There are 10 hidden switches. A switch that is on adds its own fixed numbers to the row, and there is some noise. The rows also spread widely along 12 directions, which tell nothing about the answers.
(in the rows, 128 means zero)
Known rows, each followed by its switches (1 for on, 0 for off):
[136 124 142 133 133 156 118 148 145  97 149 136 152 160 104 113 146 105
 127 124 127  99 150 139 120 121 136 166 125 123 156]
0 1 0 0 0 1 0 0 0 1
[100 129 134 120 108 119 109 123 124 134 132 158 161 129 161 156 124 126
 139 145 115 120 163 139 106 157 142 146 160 125 139]
0 1 0 0 1 1 0 0 0 1
[210 110 175 147 180 172 120  88 123 109 133 131 186 155 157 103 137 215
 120  58  99 157 130 187 120 139 167 118 126 130 210]
0 1 1 0 0 0 1 0 0 0
[112 138 116 135 186 128 168 128 116 116 116 148 112  93 112 140 114 137
 136  87 112 133 158 107 140 128 134 117 149 140 132]
0 0 0 0 0 0 0 0 0 0
[145  97 117 144 162 124 111 169  86 148 148 137 116 156 116 146 171 145
 167 129  82 120 148 141 110  83 143 107 142 148 143]
0 0 1 0 0 0 0 0 1 1
[103 140 165 104 204 152 168 146 103  93 107 123 101  95  90 124 141 136
 116 118 104 146 188 148 153  71 177 147 145 128 150]
0 1 0 0 0 1 1 0 0 0
[153 114 138 112  99 146  96  97 128 122 146 139 197 169 170 120 145 127
 123 130 145  81 121 147 114 167 119 150 162 108 129]
0 0 0 1 0 0 1 1 1 0
[144 134 160 143 121 136 101 112  90 123 130 125 176 174 134 106 109 164
 100 147 125 120 135 144 129 124 147 112 148 104 113]
0 1 0 1 1 0 0 0 0 0
[104 148 114 144 110  90 106 120  42 145 127 170 148 137 132 131  71 146
 152 145 109 142 154 132  95 130 126  80 166 137  89]
0 1 0 1 1 0 0 0 1 1
[149 128 105 147 149  81 119 151  65 144 164 167 115 145 109 111 135 127
 151 110 102 125 113 150 121 137  82 121 137 133 147]
0 1 1 0 1 1 1 0 0 0
[164 112 130 106 154 176 131 142 171 100 149 118 135 110 145 102 173 142
  91  59 122 128 152 172 148 139 113 168 120 119 204]
1 1 0 0 0 0 0 0 0 0
[129 122 125 114 143 107 131 139 117 145 150 128  99 135 152 101 143 133
 139 102 145 123 134 141 123 118 112 169 152 125 142]
0 0 0 1 0 1 1 1 1 1
[134 100 133 103 172 106 136 130 119 138 140 158 147 113 143 148 170 115
 148 118  73  86 144 168 151 158 108 146 158 118 166]
0 1 0 0 1 0 1 0 0 1
[113 132 136 114 153 121 103 151  89 124 153 160 130 144 108 134 152 100
 187 152  68 142 149 152  86  94 149 145 126 152 155]
0 0 0 0 0 1 1 0 0 1
[171 117  98 116 121 145 137 139 122 130 159 155 134 149 145 105 148 121
 147 100 160 111 138 115 126  98 128 128 152 138 129]
1 1 0 1 0 0 1 0 0 0
[146 129 126 142 115  95  99 115 137 163 168 161 132 147 191 116 115 151
 158  78 135 158 104 155  86 187 102 187 143 128 175]
0 1 1 1 0 1 1 0 1 1
[149 161 163 128 145  97 116 108 113 116 135 144 169 172 147  95  83 108
 144 141 104 144 124 129  86 119 165 130  90 125 134]
0 1 1 0 1 1 0 0 0 0
[ 88 140 130 127 160  75 172 123  77 158 109 181  89 111 153 151  86 148
 174 123 129 151 155 112 119 109 159 126 181 143 105]
0 1 0 1 0 1 0 0 1 1
[183 137 141 160 144 144 110 141 111 114 187 173 128 214  99  99 161 154
 201  85 106 167  94 152  66  81 150 154 112 170 181]
0 1 0 1 0 0 0 1 1 0
[126 105 126 105 132 108 119 136  89 151 144 135 113 137 163 129 167 150
 111 133 122 110 121 164 157 129 104 141 180 105 127]
0 0 0 1 0 0 0 1 0 0
[145 160 165  78 128 100 137  94 127 131 129 140 145 142 186  94  96  95
 143 138 150 136 123 129 102 105 180 153 107 114 124]
0 0 0 0 1 1 1 0 1 0
[106 150 141 109 136 113 118 106 134 125 129 132 139 123 172 118  99 128
 135 118 113 148 146 131 103 138 145 155 141 127 132]
0 0 0 1 0 0 0 1 0 1
[150 116 101 120 193 118 147 121 155 130 117  95 159 117 183 100 107 129
 129  89 103 116 185  84 110 121 134  99 120 144 128]
1 1 1 1 0 0 0 1 0 0
[132 155 141 131 135  68 123 134  32 163 151 168  95 183 139  97  96 123
 166 168 116 164  87 128 121  59 151 110 140 126  86]
1 0 0 1 0 0 0 0 0 0
[105 175 124 134 133  84 115 152  69 143 146 139  70 122 124  99  83 114
 130 132 130 184 140 134 122  80 132 133 134 124 108]
0 1 1 0 0 0 1 0 0 1
[127 120  81 106 128  88 106 144 100 170 152 138 106 102 177 131 140 107
 136 116 119 127 135 136 121 145  86 123 145 126 125]
0 0 1 0 0 0 1 0 1 0
[139 128  99 116 111 140 107 129 120 123 143 133 173 128 148 105 122 122
 122 115 138 111 172 120 102 147 108 124 145 132 126]
1 1 0 1 1 1 1 0 0 0

New rows, each followed by its switches (1 for on, 0 for off):
[135 128 124 104 130  99 124 133 119 136 135 128 128 125 167 108 110 103
 114 124 129 115 146 145 133 125 122 132 128 108 126]
0 1 1 0 0 0 0 0 1 1
[139 141 145  89 149 110 145 108 155 123 133 131 135 116 172  99 110 116
 132  97 120 129 139 131 118 132 144 157 114 119 146]
0 0 0 1 1 0 0 0 0 1
[136 143 133 130 134  94 131 105  66 147 133 152 128 127 161  94  78 138
 118 108 142 135 117 149 147 140 109 118 150 105 121]
1 0 0 0 0 0 1 0 1 1
[125 155 105 130 148 137 150 151 169 133 153 127  81 113 137 108 132 103
 128  77 171 143 135  82 139 110 126 179 130 127 132]
1 0 0 0 0 0 1 0 0 0
[109 141 128 138 147 125 125 134 132 140 133 129 128 136 138 129 121 119
 143 125 141 128 147  98 108 124 146 149 139 129 120]
0 0 0 0 0 1 1 0 1 0
[142 133 121  88 158  78 145 132 106 152 134 130  97 103 191  94 113 108
 105 106 125 138 129 152 153 118 110 135 121 107 136]
1 1 1 0 0 0 0 0 1 0
[114 164 133 124 158 102 166 104  81 110 105 155 121 102 135 107  62 148
 148  90 128 162 165 124  99 114 155 101 137 153 129]
0 0 0 0 1 1 0 1 1 1
[148 110 115 120 171 128 151 128  80 132 115 106 117  99 140  84 115 169
  93  94 144 123 176 134 160 105 117  92 157 120 121]
0 1 0 1 0 1 1 0 0 0
[136 136 112 161 134 115 105 162  91 144 155 112  97 145 110  89 120 162
 123  99 138 149 143 127 110 110 105 138 139 126 130]
0 0 1 1 1 1 1 0 0 1
[153 147 131  90  98 117 130  94  89  94 129 140 183 145 146  74  88  86
  98 145 171  76 132 136 132 133 121 109 134 101  96]
0 0 0 0 1 1 1 1 0 0
[146 121  94 117 151  70 137 114  87 178 137 168 111  99 213 118  93 147
 162  91 104 170 138 132 118 128 121  88 145 150 146]
1 1 0 0 0 0 0 0 0 1
[159 136  92 128 131 102 138 137 106 131 162 168 129 156 129 114 133 112
 181 101 139 113 127 111  94 112 120 126 146 152 118]
0 1 1 1 1 0 1 1 1 0
[115 131 147 103 167 118 146 129 105 114 115 134 132 117 133 119 119 117
 116 139 109 121 162 141 141 107 150 129 136 119 130]
0 1 0 0 0 1 0 0 0 0
[119 103 104 179 205 130 159 151  70 136 128 142 118 129  81 149 155 165
 140  97 102  88 154 113 164 130  96 101 193 138 124]
1 0 0 0 0 0 1 1 1 0
[136 153 121 131 127 112 117 121  95 131 150 146 131 127 150  99 113 141
 118  92 132 147 127 153 124 149  98 138 145 123 144]
1 1 0 0 1 0 1 1 1 0
[172 140 166 147 155 115 151 110  95 124 145 173 148 176 129  97 116 147
 146  98 140 124  98 150 131 130 141 149 138 117 157]
1 1 0 0 1 1 1 0 1 0
[104 161 100 131 102 107  91 115 101 132 125 126 164 120 183 116  65 119
  97 134 130 145 162 118 106 161 111 103 148 120 101]
1 1 1 0 0 0 0 1 0 0
[170 100 143 154 206 155 136 158 100 120 151 118 114 154  76 108 190 162
 134  92  86 114 126 154 157  89 124 131 133 128 172]
0 0 0 0 0 0 1 0 0 0
[105 143 149 158 188 124 156 168 133 125 142 131  84 151  74 133 152 136
 138 104 116 125 133 109 143 103 134 183 143 121 130]
0 1 0 1 1 0 0 0 1 0
[ 79 148 117 183 157 103 105 154  83 160 136 143 116 145 117 155 107 144
 137 149  93 150 145  97 123 128 123 119 166 130 103]
1 1 0 0 0 0 0 0 0 0
[148 145  60 154 136  75 109 142 130 184 176 129  89 136 168  74  91 112
 176  73 153 165 116  64  67 129  83 126  99 160 117]
0 0 0 1 0 1 1 0 1 0
[139 132 145 116 144 127 100 127 113 137 136 103 138 134 167  97 121 158
 110 118 121 160 156 150 108 114 145 140 132 121 144]
0 1 1 1 0 1 1 0 0 0
[147 130 106 115 127 100 109 147 104 146 156 133 117 140 150 100 122  93
 138 133 127 122 139 129 123  96 122 123 125 123 118]
0 1 1 0 0 0 1 0 0 1
[135 129 119  78 131 106 146 134 118 127 135 150 122 121 167 141 153 107
 144 133 124 113 143 136 126 101 151 130 153 129 125]
0 0 1 0 1 0 0 1 0 0
[105 123 130 111 133  91 156 123 106 139 118 180 144 121 156 176 127 117
 143 139 129  92 145 133 134 164 133 138 179 118 121]
0 1 1 0 1 1 0 0 1 0
[129 153 140 141 183  82 142  87 120 144 121 146 162 131 169 102  61 111
 151 109 110 133 123  92 111 167 129 128 119 123 128]
1 0 0 0 0 1 1 0 0 0
[132 148 144  93 162 137 163 141 131 100 132 130 118 132 112  83 116  79
 133 125 142 111 163 114 141  62 163 157 127 120 114]
1 1 0 1 0 0 1 0 0 1
[ 99 134 125 111 119 118 130 130  92 141 136 148  95 105 152 134 133 157
 120 110 146 142 145 156 147 132 114 159 198 117 126]
0 0 0 1 0 0 1 1 0 1
[ 74 162 122 137 119 107 109 152  83 134 146 143  99 143 107 124 108 108
 139 160 133 138 151 113 118  95 126 153 174 124  85]
0 1 0 1 0 0 1 1 0 1
[185 126 162  85 117 120  91  93 107 125 145 127 206 200 173  79 120  72
 137 189 117  84 108 137 110  86 175 108  97 101 106]
0 0 0 0 0 0 1 0 0 0
[106 144  66 105 125 111  99 162 124 140 158 117 118 114 145  98 125  71
 135 129 121 126 174  94  99 112  87 131 131 143  99]
1 1 0 1 0 0 1 1 0 0
[130 157 132 141 120 120 116 117 124 144 129 109 135 142 162 104  89 142
 106 120 157 143 139  98 114 120 149 118 124 112 101]
0 0 0 0 1 0 0 0 1 0
[125 148 124  89 126  93 150 139  47 135 136 160  81 108 142  86 101 111
 124 129 152 146 137 158 152  78 126 122 152 116 117]
1 0 0 0 0 1 1 0 0 1
[143 129 119 112 110 154 134 114 122 116 138 149 134 122 154 129 144 145
 117  98 168 119 139 141 140 130 135 139 178 122 136]
0 0 0 0 0 0 1 1 0 0
[130 161 108 125 138 109 111 132 149 136 162 149 123 131 150 120 117  88
 165 101 120 153 120 104  86 136 125 161 107 141 141]
0 0 1 0 0 0 1 0 0 0
[112 142 100 138 156 112 132 131 139 141 148 158 121 106 136 141 122 109
 158  89 116 135 141 110 110 160 106 151 141 142 142]
0 1 0 0 0 0 1 0 1 0
[174 118 126 133 131 122  99 157  88 148 172 135 114 179 140  81 153 143
 132 111 120 144 106 163 120  91 114 134 121 125 147]
1 1 0 1 0 0 0 0 1 0
[151 127  95 127 114 121 134 138  68 146 140 136 101 120 149 101 112 162
 103  97 181 135 144 138 146 102 111 100 172 119 103]
0 1 1 1 0 0 1 0 1 0
[139 159 170 132 118 129 121 120 104 107 139 158 159 200 129 120 112 140
 168 147 134 145 134 130  65  82 197 146 134 143 121]
0 1 1 1 1 1 0 1 1 0
[125 145  95 175 171  92 171 148  70 155 131 135  66 142 120  94  87 164
 131  88 165 146 136  78 148  79 115  99 163 138  84]
1 1 0 1 0 0 0 1 1 0
[153 141 140 127 138 122 154 120 104 119 129 139 137 163 133 101 116 127
 143 129 168 113 145 107 117  79 172 121 144 131 107]
0 1 0 0 1 1 1 1 1 0
[160 136 115 129 153 148 135 143 134 120 147 123 118 125 122 101 142 139
 133  76 138 140 158 125 117  97 137 128 120 142 151]
0 1 0 0 1 0 1 0 1 0
[147 157 165  86 156 118 156 104 134 102 149 162 121 143 143  94 133 106
 152 100 132 137 102 151 126 109 151 188 131 121 151]
0 0 0 1 0 0 1 1 0 0
[131 134 163 119 142 139 148 150 152 106 147 145 115 179 116 138 172 108
 143 135 149 103 117 126 127  92 171 199 145 118 142]
0 0 1 0 0 1 0 1 0 0
[161 167 107  73 117  92 187 137  72 117 139 175  82 132 124  70  92  65
 166 132 195 132 138 104 117  20 174 102 115 144  81]
0 1 0 0 1 1 1 0 1 0
[121 157 141 154 151  88 114 139  95 130 146 143 136 167 102 119 109 103
 137 137  96 114 105 124 117 142 109 140 113 111 117]
0 0 1 0 1 0 0 0 1 0
[122 131 105 110 124 118 133 133 105 132 140 148 128 118 140 110 117 107
 129 117 155 110 152 125 123 137 104 139 154 125 113]
0 1 0 1 0 1 1 0 1 0
[109 177 134 103 124 107 129 127  60 113 118 140  96  99 136  97  62 131
 115 114 132 187 156 158 112  84 150 108 124 128 116]
0 0 1 0 0 0 0 0 1 1
[157 116 166 162 163 168 112 134 108 112 146 119 151 184 107 104 158 193
 131  99 122 136 142 158 107 107 149 153 148 134 168]
0 1 0 1 0 1 1 1 1 0
[126 128 106 114 127 101 118 155  99 131 144 118 120 136 130  97 129  94
 115 138 123  98 156 132 131 104 101 118 128 119 109]
0 1 0 0 1 0 0 1 1 1
[108 139 110 166 178  97 119 154 126 155 130 107 108 132 139 124 100 134
 140 113 106 154 163  85  96 117 133 124 115 143 121]
0 1 1 0 0 1 0 0 1 0
[149 133 124 143 131 144 104 155  87 147 153 130 102 163 127 115 147 154
 148 136 136 164 145 123 113  45 173 112 145 143 123]
0 1 0 0 0 0 1 0 0 0
[ 98 165 112 178  86 119  68 153  98 151 168 151 119 174 120 134 108 124
 139 146 137 163 117 115  88 133 116 144 142 129 109]
0 1 0 0 0 0 0 0 1 0
[106 120  84 113 172  88 149 149 149 169 126 117  94  84 177 135 117 110
 147 105 128 120 184  73 130 117 125 133 158 136 104]
0 1 1 1 0 0 1 0 0 1
[ 98 134  75 138  91  90 107 154 106 185 161 173  94 132 162 162 127 104
 178 141 154 132 141  94 106 120 119 135 180 140  95]
0 1 0 0 0 0 1 0 1 1
[139 137 128 121 154 137 164 167  94 105 158 182  91 146  73 118 167 130
 174  88 123 136 127 149 111  87 130 160 139 154 161]
1 0 0 1 1 1 0 0 1 0
[113 132 131 132 179 120 143 154 114 121 134 131 101 130 113 130 146 146
 151  99 106 139 151 130 103 110 132 155 142 148 147]
0 0 1 1 0 1 0 1 1 0
[140 105 105  91 146 160  96 191 206 123 159  50 129 134 131  90 196  74
  94 122 115  77 186 112 119  96 108 170  85 116 137]
0 1 0 1 1 0 0 0 1 0
[136 124 110 114 184  75 176 149 124 161 140 143  65  93 149 124 143 121
 147  73 130 118 128 124 158 125 106 154 146 120 142]
0 0 1 0 1 0 1 0 1 1
[137 144 133 138 144 130 117 143 102 119 145 135 131 148 109 111 124 114
 124 122 128 124 138 135 125 111 130 137 131 120 126]
0 1 1 0 0 0 1 0 1 0
[106 129 119 164 102  95  81 139 114 148 170 187 159 173 129 169 136  96
 165 139  98  91  92 143 101 207  76 174 157 115 140]
0 0 1 0 0 0 0 0 1 1
[ 56 172 136 145 123 116 114 152  84 119 149 178 117 136  80 146 105  97
 145 144 116 131 142 138 122 148 104 189 177 117 110]
1 1 0 1 0 0 1 0 1 1
[145 102 129 155 178 167 172 111 150 116 102 143 152  95 147 155 126 215
 138  38 134 134 198 125 117 154 162 114 168 158 182]
0 1 0 0 1 1 0 0 1 1
[166 131 170 115 130 181 100  96 117  77 133 144 210 168 125 102 117 147
 146 119  92 135 152 169  78 112 182 121 114 142 166]
0 0 0 1 0 0 0 0 0 1
[ 50 160 178 170 164 112 139 168  72 116 131 177 109 173  40 181 142 120
 154 190  90 117 134 124 141 106 161 175 181 114 106]
0 1 0 0 1 1 0 0 0 0
[174 112 102 155 167 137 109 160 127 152 180 117 100 165 133  91 178 162
 162  65 116 150 120 128 100  97 104 149 126 157 171]
1 0 0 1 0 0 1 1 1 0
[155 141 122 148 130 110  88 131  78 157 147  99 121 158 153  77  99 165
 109 122 137 161 122 124 116  98 126 104 130 115 105]
0 0 1 1 0 0 1 0 0 0
[141 165  95 116  95 117 182 121  74 103 121 197 111 109 125 122  63 122
 154 102 192 141 163 101 118  76 169  77 165 151  87]
0 1 1 0 1 0 0 0 0 1
[121 138 126 118 151 137 103 150 160 107 163 142 147 134 105 136 165  71
 143 115  88 102 130 139 112 160 101 190 118 124 163]
0 0 1 0 0 0 1 0 0 0
[104 160 162  89 132 142 143 122 110  95 130 180 137 136 112 133 119  99
 185 145 124 145 157 137  84  82 199 169 148 148 131]
0 0 0 1 0 1 1 0 0 1
[136 152 106  92 150 123 104 141 144 113 138  74 130 103 149  64 107 100
 115  96 108 143 187 120  86  98 120 131  89 139 133]
0 0 1 1 1 0 1 1 0 1
[139 126  97 155 103 131 129 169 149 168 162 126  85 176 144 130 155 145
 143 127 194 124 136  60 122  68 159 143 164 130  86]
0 1 0 1 1 0 0 0 0 0
